The same things were measured in two ways. Each way mixes the same 10 hidden numbers, adds some noise and spreads widely along 7 directions of its own, which tell nothing about the thing.
Some things both ways: the first way, then the second way.
[ 20  -8 -17  33  20 -30   5  13 -18   6  -9  48 -12   9 -16 -31 -52  -6
  29 -10 -28 -13  10  11  13 -39]
[-15 -17  21  43  43   4  36 -20 -28 -19   5   8  47  13 -27  30 -25 -19
 -23   9  -6   9  46 -40  32  36 -28]

[-18  13  40   8   8 -38  -5  20 -29 -15 -20  -1  10   5 -53 -15 -12  -8
   1 -17 -47   4   3 -24  -1   4]
[-14   3 -38  -6  39  -5 -29  28  38   7   6   7  14  11  -2 -16  -4 -29
   2   6 -44  20 -36  14  24  11  11]

[ -2 -39  41 -31 -39 -10   7   7  15   2   1  -3  -5  26   1  10  11 -24
 -15 -19 -20  -8   0 -49 -19 -14]
[ 22  -2  26 -20 -11 -10  -1   1  -4 -10  -6  -1 -19   3 -18  -2  16  32
 -12 -13  21 -24  17   5 -12 -22  -3]

[ 40  60 -17  46  32  -6 -39   1 -45 -22  18  53  30 -16 -29  -1   0  15
   9 -12 -29 -39  13  17   8 -31]
[-55  -8 -16  11 -15   7 -32 -23  11 -11 -18  -3 -48 -19 -65   2   6 -39
  -5 -39  14   3 -16 -15  49  34 -10]

[  2  -4  -2   0 -57  44  51 -48   2  32  17  11 -18   4  15   9 -26  52
 -18 -30  -2 -10   9 -26  -1   9]
[-12  20 -18  48   4  28 -44   9 -29  20  19  -8 -11 -14  -6 -13  19  28
   4 -26  -5  13 -38  11 -22  55  43]

[  2   2 -42   4  37  -5  27 -28  -6 -18 -21  55  -3 -10  -1 -15 -14  15
 -14  26  18 -12   9  40   5  11]
[ 10  -3  47  -2 -19 -23  28 -22 -17 -17 -17  33 -24 -18 -12  24  -7  26
 -40 -25  18 -41  23 -17 -14  10 -47]

[  3 -17  15   0 -31   7  29  -6  -9  26  -3   4   1  17   8  28   3  32
 -38 -20 -18 -19   3 -28 -22   9]
[-21  23  11  11   2   7 -37  -2 -22  22   6 -21   3 -11 -51 -13   8  23
   8  -9   8   0   0  -6  19  38  12]

[ 12  24  -4  39   4 -13  -8  -6 -21 -41   1  49   0 -20 -38 -17 -18  10
  15  19 -18  -4  22  36   8 -14]
[-36   2 -16  47   3  10   3   2  39  18 -18  -3 -11 -24 -52 -14   2 -12
  11 -19  -8 -16 -16 -10  19   3 -25]

[  6  29  31 -10  -1   8   6 -25   9 -20  13   6   9 -40  24  -4  28  -1
   0  -2   8  15 -21 -31  -1  21]
[  6   0  47 -26 -14 -11  -7  -2   4 -13 -11   5 -10 -27 -56   9   0  -1
 -44 -22   1 -20  30 -22  16   3 -37]

[ 14  -6   4  14  14  12  21  30  -8  38 -38   0 -35  39 -14   9  -9  29
 -58  23 -20  -3  11 -28  -9   3]
[-34  -7 -42 -21 -20  -8 -38 -10  -5  12  10  -5 -15   0   9   2  16 -31
  32  10   3  13 -31  15   3   4  23]

[  5  15   0  -9 -13   1   3 -31  21  36   6  -6 -35  23   7 -19  25  29
   3 -33   3 -10 -36 -57  11  41]
[ -5  -4 -10  -3  15  21  -5   6  34 -19  30  29 -21 -26  -7 -11 -19 -26
 -13 -20 -18 -10 -25 -16  16  18  23]

[ 17  -4  34   5  -9   6   2   3  24 -24  -5  32  -9 -30  16  -9 -11 -12
  10  14 -13  13   7  -8 -20 -14]
[  0   5   3   1  22 -24 -46   6 -36  20  -9  17   3 -16 -27  -4  10  29
  -7   5  -8 -24  -2  15 -13  34 -29]

[ 21  10   2   9  -9  20  68 -46 -20 -20   9  21 -14  -9  31  -9 -21  25
 -12   7  -2  18 -12  14  17 -13]
[  8  30   0   9  -3  18 -37  39 -44  21   5 -10 -27 -31  -8 -16   3 -13
 -24   0 -20 -23 -24  33 -56   6  34]

[-29  36 -10  24   3  -4  -2   5 -21 -29 -16 -16  17 -31 -51 -19  15  25
  -3  38  24  29  12  32   9  48]
[ 15  15   5 -14 -54  44  -3 -13  -4   5  19 -22 -35 -20 -15 -25  22  32
  36   3  39  -8   0  -9 -23 -26  48]

[ 18  22 -29   7 -29  12   8  -1   8  -4  27   6  29 -12  27   2  12   7
  24  -7  24 -20   5  15  11  -5]
[  2  38   7  23 -18  42  -4  12  -6   8  10 -27 -38  -6   1 -41  20  23
  16  -9  10   4 -23  15 -30 -22  34]

[ 17  11 -20 -14 -47  25  21  -9  25  17  25  -1  31  -5  54  13  18   9
  17 -27  27 -30  -3  -5  -4   6]
[ 25  22  46 -13 -20  36   5 -23 -66  -9  30 -33  11  -2  -5 -30  11  38
  19  27  25  39  39 -13  -4  -5  19]

[ 13  11  25   0  -1  -3 -35   2  23  23   0  23 -16  -4 -12 -15   3 -19
  13 -31 -24  -7  -8 -61  -2   4]
[-15  13 -16  -3  24  12 -29   4  10  -2  -2   6  24  25  43 -10  -5  -8
   9  15 -40  60 -16  -8  36   2  -8]

[-28  12  26  17 -13  -2  13  -3 -15 -30 -24  -7  -6  -9 -54 -31 -22  19
  12   8 -20  23  12  10   5  28]
[ 62 -57  -7 -33 -14  10   3   0  11 -27   5  30  -2 -51 -46   4  -7 -12
 -22  14 -20  -9  28 -19  -8   1 -14]

[ -6  23   9   9 -15  -3  22 -53 -32  14  16  45 -18   4 -32  26  -2  50
 -51 -13 -23 -24  13 -33   4  22]
[-18  26  27  19 -36  27 -14 -27 -55  17  -6 -39   5  -9 -41  -4  14  40
  16  -1  18  32  22 -19   9  36  13]

[-41  32  78 -36 -61 -17  24  18 -22   2  10 -38  20   5 -42   9  31  -6
 -43 -22 -48  11  10 -54 -10  34]
[-45  57 -41   7   8  -2 -37  25  20  50  19 -58   6  60 -16 -23  41  -3
  45  10  28   7 -44  36   2  -8  58]

[  9  29 -12  21  26   1   0   8   3  -8  -7   8   9 -45  11 -11  31   3
  -4  39  39  24  -8  10   5  30]
[ 27   0  36 -26   1 -20 -15   4 -44  14  -9   6  35 -13  -6   9  -3  39
 -10  30 -14 -17  37  -6 -16  -2 -27]

[ 16   1   4 -27 -14  23   4 -56  15 -35  12  34 -13  10  13   3  23  15
 -21  -4   2 -22 -10 -10  -5  -3]
[-15  -2  30  -1 -18  -5  -3   0  38   5   1  -6  -3 -40 -39 -22  20  10
   5 -28   0 -14   3 -14  18 -27 -36]

[ -5  18   6 -28 -52   6 -21  -4  28   9  22  14   6  -3 -19  -4  45  -8
 -11 -10   5 -19  12 -26  -5  27]
[-22  26  -9  15  -8   1  -1  -5  38  20  -3  -5 -24  29  -9 -14  26  41
  33 -15  39 -30 -18   1   0 -23   4]

[ -6  10  30   6 -20  15  35 -31   1  -3   3   9 -34 -24  -4 -10   0   3
  -7  18   9  36  -2 -33  24  28]
[ 27  15   0   2 -40  37  -9  33   6  -3 -18  -2 -58 -32  29 -24  14   5
 -17 -16 -31  -6 -33  24 -64 -44  20]

[  7   3 -31  12   0   0  41  -3 -16 -26   0  10  35  -1  11  14 -16   1
  -4  19  12  -7  11  43  13 -19]
[ 23   3 -13 -14  -5  -1  20  21  13   3  -4 -17  20   7  32 -30  -5 -17
  12  34 -39  45 -11  25  -2 -51   0]

[-13  -1  18 -37 -54   3  48 -32 -28  -7  18  -3   1  42 -19  -5  -1  17
 -32 -39 -36 -21   3 -19   8  -5]
[ 23 -29 -29 -12   9 -39   4  24  20  -3   3  16  -2   6 -10  22   1 -26
 -29  -8  -4 -33 -16  26 -22  -2  11]

[ 17 -18   6  13 -27  44   3 -40  31 -18   1  -6 -31  -5   1  -1  -3  13
  -9   9  10  28 -15 -23   5   4]
[ 44 -25 -10   6  -8 -18 -32  29  -2  25 -10   7  70 -17  30   4  -3  14
  -8  10 -40  30   1  -1   4 -23 -10]

[ 29  -4 -21  28   8 -18 -17 -25  11 -36  27  18  -7 -17  18  -5  -1 -13
  29  21  26  17 -20  -2  26 -33]
[ 42 -38  26 -15   7   7  25  -7 -17 -34  -1  12   0 -31 -46  -2 -19   5
 -18   9  -2 -17  46 -19   9  -7 -13]

[ -3  -7  46  -3 -25  -7  58   0   3  10 -24  17 -22  16   6   5   1   1
 -18  -1 -29   3  -2 -21  -6  30]
[  0  -1  20  10  24 -20  -5  11 -18  11  -2   4  28 -21 -27 -10 -14  -4
 -14   7 -19  -9  13   3  14   4 -33]

Other things, the second way, with their names:
<283>: [ 29 -17  -5 -40 -23 -28 -33  14 -23  -2   1  10 -28 -16  -9  13   9  -5
 -27  -8   7 -32  -9  27 -32  -3  18]
<105>: [-26   6 -26  26 -20 -13  35  -3  40  12 -26   5   9  31  24  30 -11 -27
  -6  -4  -4   9 -16 -10  13 -14 -12]
<485>: [ -1  -1 -16  32   1 -30  13  -4 -12 -18 -20  29 -39  32  37  23  -7   4
 -38 -40  17  -7 -32  25 -13  18   3]
<13>: [ -3  16  -4  -5   5  13  18  19  39 -11 -15   2 -30  10  17 -29  -6 -26
  -2   3 -15  -1 -16  10   3 -61 -12]
<252>: [  3 -23  14 -11 -12  30  45 -13  38 -24  12 -10  32  -9  39 -19   1   6
  43  21 -35  49  19 -32  21 -61  -5]
<95>: [-60  45  -7  37  18  -3 -12  -2   0  44   9 -30  25  16 -15 -26   4  17
  45   7   7  10 -24   4  32  18  11]
<381>: [-18 -11 -41   7  16  22 -10  -1  23 -11  -7   6  -2  19  32  -9   0  -6
  28   9 -41  45 -28  -1  17   3  20]
<257>: [-57  21   5  51  42  29  -9 -10  32   3   2 -18   8   9 -42 -32  -3  31
  37 -29   1  14  -7 -30  73  16   9]
<137>: [ 40 -38 -25  -9  14 -11   2  15  21 -21 -29  38  -5 -12 -32  17 -27 -35
 -48   4 -29 -12   8  -6  10   5 -26]
<546>: [ 50 -28  -6 -12  19  20 -28   8 -28 -15  -4  -8   2  -1 -24 -28  25  51
  22  23 -14  18  22  13 -15 -11   9]
<212>: [ 12  13  -1  -8 -26  -3 -16  -7 -47  16  12 -38  28  38  13   2  14   9
  16  21  41  33  14   7   8 -19  35]
<30>: [ 34  15   5  -6  26 -10 -15  34 -28  26   6   4  17  -9  -8 -20  -1  11
  -5  39  -6 -42   9  25 -41 -27  -8]
<422>: [  2  -2 -36  12  -9   3 -32  11  14  -8 -24  36 -53  -4  30  -3 -16 -12
 -19 -33  -2 -11 -49  13   2  -5  14]
<293>: [ 20  -1  26  -1 -27   3  17   9  28  -4 -20   8  15 -20  -6  10   0  -7
 -42 -10 -32  18  15 -22   0 -17 -47]
<392>: [ 34 -23 -14   7   4  -7 -10 -12 -47 -29  18  55 -49 -32  23   0 -19  23
 -29 -28  -5  -7 -36  23 -32  65  24]
<200>: [ -2  25  42   8 -13  11  -7 -23 -63   9  18 -30  -5   4 -39  -6  25  58
  14   0  45  -7  30  -5 -14  26  19]
<375>: [ 33  28   8  10  -2  23  -5  26  10  27 -20 -14  46  10  -1 -20 -10  23
  -2  32 -22  21  19 -17  12 -36 -11]
<416>: [ 20  10   6 -43  -9  50 -20   4  -3 -20  39 -29 -10   2  11 -36  33   7
  25  21 -14  50   0   1 -16 -21  43]
<510>: [-52  41  12   8  -7  16  20 -18 -27  -6  20 -15 -37  24  40  -1   3  -6
  19  -2  15   2 -23   8 -20   3  36]
<512>: [-10 -19 -38  10   6 -28  23  18  84  -3 -32  23 -11  12  11  -2 -18 -26
  -5 -23 -21 -14 -36   8  30 -44 -19]
<248>: [  5 -16 -10   2  14   5 -39  -9 -54  -4  29   0  -8 -24 -11 -27   5  14
  27   5  14   4  -8  18   0  20  29]
<136>: [ 17 -55 -29   5  21 -49  45 -23  37 -32  -3  55 -16  -4 -29  15 -31 -15
 -23 -26  12 -26 -10   2  35  27 -27]
<236>: [ 15 -12  -8   6  20 -31  -9   9   0   3   7  31 -16   1  11   9  29  48
  -8 -20  -4 -37 -24  28 -52  23  -6]
<261>: [-19  -3  23 -12 -23  14   3 -24   4 -18   9  10  -7 -32  18 -10  -7  -6
   5 -11 -22  37  -3 -25  25  -1 -18]
<462>: [ 14   2  -2  -5  35  -9 -13  -6 -24   4  20  13  20  15 -38  12  -3  28
  -8  15   9 -15  13  -6   2  57  13]
<189>: [ -4  -7  -7  16  -4  -8  10 -24 -34  -5  34  19  -3  -9  38  -1 -12  32
  22 -11  11   5 -28  10  -9  40  46]
<265>: [  4 -23 -24  25  38   4  -2  13   8  -8  11   3  20  -5 -29 -11 -15 -42
  -7   3 -11  10   0  -1  30   0  -1]
<470>: [-33  -8  -2  36  29  -7  42 -22  26  -5   5  -3  17  27 -40   8   6  -6
  15   0  21  -9  18 -21  29   7 -28]
<319>: [  6 -28  -4  -9  15 -14  49 -20  15 -18   4  18  59  24  48   7 -36 -29
  16  41 -15  42  26 -26  52 -42 -30]
<505>: [ -6 -10  -6  35  36 -21   5   5  26  15 -13  13  32   1 -44  -1  -5  15
   0  -2  -5 -20   9 -12  30   9 -41]
<531>: [  9  11 -15  -8 -23  -1  -1  19  -7  -3 -28   8 -47   9  39   4  -5  -6
 -16  -5 -10 -17 -28  29 -39 -32  22]
<318>: [ 20 -33 -34   0  15   7 -37  21  32 -12   7  -2 -10 -11 -20 -22  40   9
   6 -20 -29  27 -27  19  -6   0   8]
<225>: [ 20   2  -6   1   1  24 -17   5 -39 -18  24   4 -25   3  38  -6  13  23
   2  -7  -4  12 -21  18 -44  13  53]
<288>: [ 15   3   2 -17  -7  -9 -32  30  13  -7 -36  19 -12   3  53   2  -4  10
 -32 -16 -50  17 -24  13  -5 -30 -10]
<385>: [  3  -3 -25 -29  -1  20 -28  -7  15 -21  16  10 -23  21 -10   9  11 -15
  -9  -4   1  21 -13 -12  12  29  31]
<490>: [ 42 -29 -32  39   6  -5  48  18  32 -20  -3  21   3  15  20  13 -29 -20
 -36 -23  -4   2 -18   6   1 -12  27]
<230>: [ 48 -59  12  -9  -2 -15  27 -24   8  -9  12  15  76 -18 -42  15 -18   6
   3  25  13  11  63 -49  52 -13 -33]
<16>: [ 21   6   6 -47  -1  13 -54  25 -26  18  -5 -17   7 -21 -27 -17  38  32
  16  45 -44   3  14  15 -47  -5  -8]
<435>: [ -9  21  24  22  11  21 -36   5 -23   8  19 -38  17  18   9 -27  41  57
  30 -15  10  30   1   3   4 -15  22]
<458>: [ 16 -20   1  14  14 -33  10  19  10  26   2 -22  71  11 -37  15  13   4
  -1  16  -1  -9  28  -2   8 -18 -16]
<59>: [ -4   1 -30 -48   9   9 -43   4  -1 -11  34  15 -44  -7   4 -22  12 -24
  19  12   0  -8 -33  22 -13   4  34]
<493>: [ 20  -5  13 -10   6  45 -14   2 -20 -12  38 -15  -7 -41  -5 -56  19  27
  40  18 -20  24   1   5 -18 -16  24]
<405>: [ 12  -5  -8  13 -20   4   2   4 -13   8   3 -16  22  11 -23  27   1 -23
 -20  -1  18   0  14 -14  -1   3  23]
<64>: [ 23  22   7 -51   1  16  -9  14  -9  14 -11  11   7 -11  19 -27 -12  12
  22  74 -42  -3  16   0 -25 -40 -23]
<448>: [ -2  -6   5 -37  30   2  -2 -21  -5 -12   8  14  13  -7 -58  -9 -11   2
  10  43 -24  11  30 -22  30  45 -28]
<440>: [  0 -18   4  14 -23 -12  -7  -5 -17   0  30 -25  12  10  40   7  53  37
  23 -29  19  23 -15  18 -32 -15  33]
<383>: [  6 -26   7   3 -55 -18  22 -45 -46 -15  -2 -14  -7  -2 -23  17 -10 -14
  -3 -14  56  24  22  -9  31   8   6]
<152>: [ 36   0  15 -51  -2  36 -16   1 -29 -20   9  -2 -34 -27 -10 -46   4  33
  28  38 -16   1  16   8 -24 -23  19]
<213>: [-18  49  19   8 -11  41 -22  36  11  11   1 -22 -54 -17  -4 -26  17  12
  -4 -27  -6 -44 -28  12 -43 -33  43]

Some of these things the first way, each followed by its name:
[  0  25  14  -4  18  -8   0  33   7  21 -27 -18 -10  15  -6 -17  20   2
  -8   5  -8   3 -13 -35   0  29] -> <59>
[-22  12  62   4 -34 -29  26  18  -6  12 -11   9 -10 -12 -19  10  24   8
 -22   5 -25   8  11 -33 -15  48] -> <95>
[ 27 -14 -14   9 -15   3  27   4  -4  41   7  15 -15  18  18  11   9   1
 -28   1   5  -6  -1 -26  10 -10] -> <531>
[  0  29  -5  25 -42  25  35   5 -14  10   5   0  30 -27  -6 -10  -8   7
  18 -12   0  10  11  20  12  24] -> <137>
[ 20  -2 -39  45   6 -13 -19 -14 -34 -38  25  35  52 -40 -15   5  -5  -4
  19   2  18  -8  14  44   6 -30] -> <257>
[  2   5   5 -14 -33  26  35 -47   5  -9  10   6 -11  14 -10  16   3   7
 -43  -1 -10   6  -8 -21  15   6] -> <212>
[-15  49 -37  26  28  26   0 -28 -23 -12  -1 -15  13 -14 -45  16  -4  12
 -20  33  34  14  11  -5  49  19] -> <318>
[-13  13  13  29 -59 -16   2  36  27  56  13 -58 -10   8  -4   5  22  -6
  45 -14  22  21 -16 -62  32  50] -> <490>
[-11 -11  37  -4 -57  10  16 -26  27  -5   1  10 -18 -11 -20  -7   2  -6
  -6 -14 -19  25  -7 -27  -6  32] -> <375>
[-40  -2   8   9 -34 -23  50  10 -24 -18 -21   8  31  -1 -35   1 -23   9
  10   3  -9  -3  30  41   0  35] -> <136>
[ 17  11  17   7 -41  21   2 -23  22   6  28 -17 -26  -6  11 -10  -1  12
   5  -9  -4  27 -19 -48  13  -9] -> <405>
[-11  17  15  -9  -2 -41 -10  11 -12  15  -2  30  10   9 -20  -5  -2  14
  -6 -31 -37 -35  10 -21 -23   8] -> <448>
[-12  49  49 -18 -37  -2  29 -34   8 -23  23  26  -7 -41  -9 -21  38 -34
  11   3  -3  28 -10 -28  32  45] -> <13>
[ -7  42  -3  17  10 -26 -13  14  -1  -4 -16  26  -1  -6 -42 -37  26 -18
  27   8  -4   0   0   8  25  46] -> <319>
[ 22 -30 -24  10  26 -11   6  30  21  -1 -35  32  -7  -3  14 -23 -16  -7
 -12  35   4   2   6  33 -25 -14] -> <64>
[ 25  23 -27  -2  19  -6 -48 -32 -14 -30  30  31  17  10 -27   4  21 -18
   4 -16   1 -34  -3 -21  26 -36] -> <435>
[ 19  14 -18  10   4   6  -9 -33  16 -34  24  12  -7 -19  22  -6  10   1
  27  19  35   7 -12  -6  22 -15] -> <493>
[ 15 -43 -43  -3  -3   7  10 -22 -12 -13   3  21   3  17  -2  -9 -14   8
 -11   6  23 -16  13  22   1 -37] -> <252>
[ 11  -4   3   2 -18  -1  10 -34  16 -23  23  44  -5 -27  10  -7 -30 -24
  25   0   0   7   8 -11  15 -33] -> <485>
[ 23  25   1   8  17 -28 -28   4 -37 -34  28  17  24 -15 -10 -34  29 -11
  23 -14  -5 -10 -14   3   9 -28] -> <213>
[-35  35  -1 -10 -14  18  25 -14 -31  17  -8 -15  28 -16 -43 -18 -11  29
 -21 -28 -14   2  12 -10   2  41] -> <385>
[ 35   5   7  -6 -38  -1  -3  49  55  40  -1 -13 -18  29  43  -9  45 -20
  22  -5   6 -11 -22 -37  -1  14] -> <30>
[-19  22  11   2  20 -35   0 -21 -16 -15  -3  25 -15   1 -37   4   6   8
 -25  18  -9   0   2 -26  12  19] -> <200>
[ 14  40 -16  36 -21  24  38 -13 -10 -24  12   1  21 -31   6 -13  -8  -3
  31  13  16  22  -1  34  38   8] -> <265>
